There are 4 ways to turn a row about zero (a turn may also mirror it). The second row of each pair is the first, turned, with some noise.
Known pairs, each followed by its turn:
[14 -2 -9 -7]
[  6   0  -4 -16]
Q

[-42   2   1 -18]
[ -7 -39 -22  10]
M

[ 5 19 44  5]
[-14  28 -27  23]
M

[ 31  -9  12 -21]
[ 9 13 30 22]
Z

[-4  3  4 14]
[-9  2  6 12]
M

[ 11   2  -8 -21]
[ 15   9 -12 -14]
Q

[ -8 -12  16 -23]
[-9  6 -5 29]
Z

[  3   0  19 -28]
[  2  27 -19   3]
Q

[ 5  4 -3  6]
[-4  8  2  4]
Y

[ 10  20 -10  -9]
[ -3 -17  18  -6]
Z

[  3  -3  43 -17]
[-17  19 -39  -3]
M

[ 2 -1 44 -2]
[36 -5 18 16]
Y

[ 17  -2 -17  -4]
[-17   1 -13  10]
Y

[ 1 14  2  1]
[ 7  4 -3 12]
M

[ 13  27 -13  27]
[ -4 -41  -9  -4]
Q

[15 -1 15  4]
[19  5  6  7]
Z

[-1  8  5 32]
[-6 21 26 -1]
Y

[-19 -39  -2  -2]
[ -8 -39  14 -12]
Y

[ 44   0 -16   8]
[ 14  15  39 -19]
Z

[15 15 -5 22]
[-11 -27  -7  -8]
Q

New pairs. What belongs after each?
[-9 10  4 -7]
[12  5 -6 -8]
Y

[-17  19  28 -12]
[  8 -26 -13  26]
Z

[ 4 -4 -6  1]
[ 3  0  6 -5]
M

[ 4 15 -7  8]
[  3 -18  -8  -1]
Q

[-14 -42   2 -19]
[-25  32 -12  23]
Z

[ 8 12 15 20]
[-21 -16 -10   6]
Q

[  9 -10  -2  40]
[-27 -25  18  -9]
Q

[ 6 16 14 11]
[11 18  9  8]
Y

[ -4  18 -44   5]
[-25 -14  11 -37]
Z

[-14 -10 -20  -4]
[-15 -11  -7 -18]
Y

[ 44  10 -10  -8]
[ 33  30   7 -15]
M

[ -7 -21   2   2]
[ -5  17 -13   4]
Z

[-24   8 -44  -2]
[-27   5 -17 -38]
Y

[-36  10  -9 -14]
[  4 -36 -11  14]
M

[ -7 -23 -11 -12]
[ -4 -17   3 -24]
M

[ 9 10 -1 -3]
[ 1  8 -8  7]
Y

[ 11 -12  16  23]
[-31  -3   7  -4]
Q

[25  0  1 14]
[-11  10   7  23]
Y

[-8 35  3 -4]
[ 17  28 -10 -14]
Y

[-15  20   2 -13]
[-11 -25  -3   7]
Z

[ -2  44 -15   7]
[  2 -41   9 -23]
Z

[ 20  44 -10  -7]
[ 16 -25 -39  -6]
Q

[43 -6 18  4]
[-29   4 -22 -29]
Q

[ 0 19 19 -6]
[ 14 -20  -1  14]
Z

[-14 -12   3  -6]
[  4 -16   3  -9]
Y

[-14  -5   7  27]
[-24  -1  15  16]
M

[-19   8  22  -8]
[-2 14 -9 28]
Q

[ 5 44  8 -7]
[ 20  37 -17   1]
Y

[ 31 -13 -36  16]
[ -3  26  27 -36]
Z

[ 9 -4 -1  7]
[ 8  8  3 -5]
Z

[-18 -13  -6 -13]
[ -5 -23  -6 -10]
M

[ -3   1 -12   3]
[ 8 -7  7 -2]
Q

[ 15   1 -23  44]
[-14 -43  17 -18]
Q

[ 13  13  16 -44]
[ 23   9 -42 -12]
M

[ 1 13  2  9]
[  9 -11  -2  -7]
Z

[ 17  -6  12 -10]
[ -9  14 -12 -12]
Q

[ -2   4  35 -11]
[-16  20 -20  16]
Q

[  6   8 -27  44]
[ 11   3  -6 -52]
Z

[ 4 11  8  1]
[ -5  -5 -11   5]
Q

[-44   3  -9  14]
[-15 -36   9  24]
M

[-39   7  -8  10]
[  1   4  10 -40]
Y

[-44  -6  -6 -30]
[33 25 16 30]
Q

[17  4  9 16]
[-2 13 12 18]
Y

[ 2 18  9 -6]
[  2  -3 -19   8]
Q

[ 15 -10   9   4]
[13 13  5  4]
Z

[-10   0 -15   0]
[-14  -1  -4  -9]
Z

[ 11  44 -22   0]
[43  4  7 27]
M

[ -6   9  18 -31]
[ 31  -7 -19  -1]
Y

[-6 12 -8 -2]
[ -1   9  -7 -11]
Y

[  1 -13  -3  -5]
[-6 11  1  3]
Z

[-29   1   3 -11]
[ -8 -26 -15   8]
M

[-11   6  36  12]
[-25  13 -17  22]
M

[-4  3  0 15]
[-3  9 13 -4]
Y

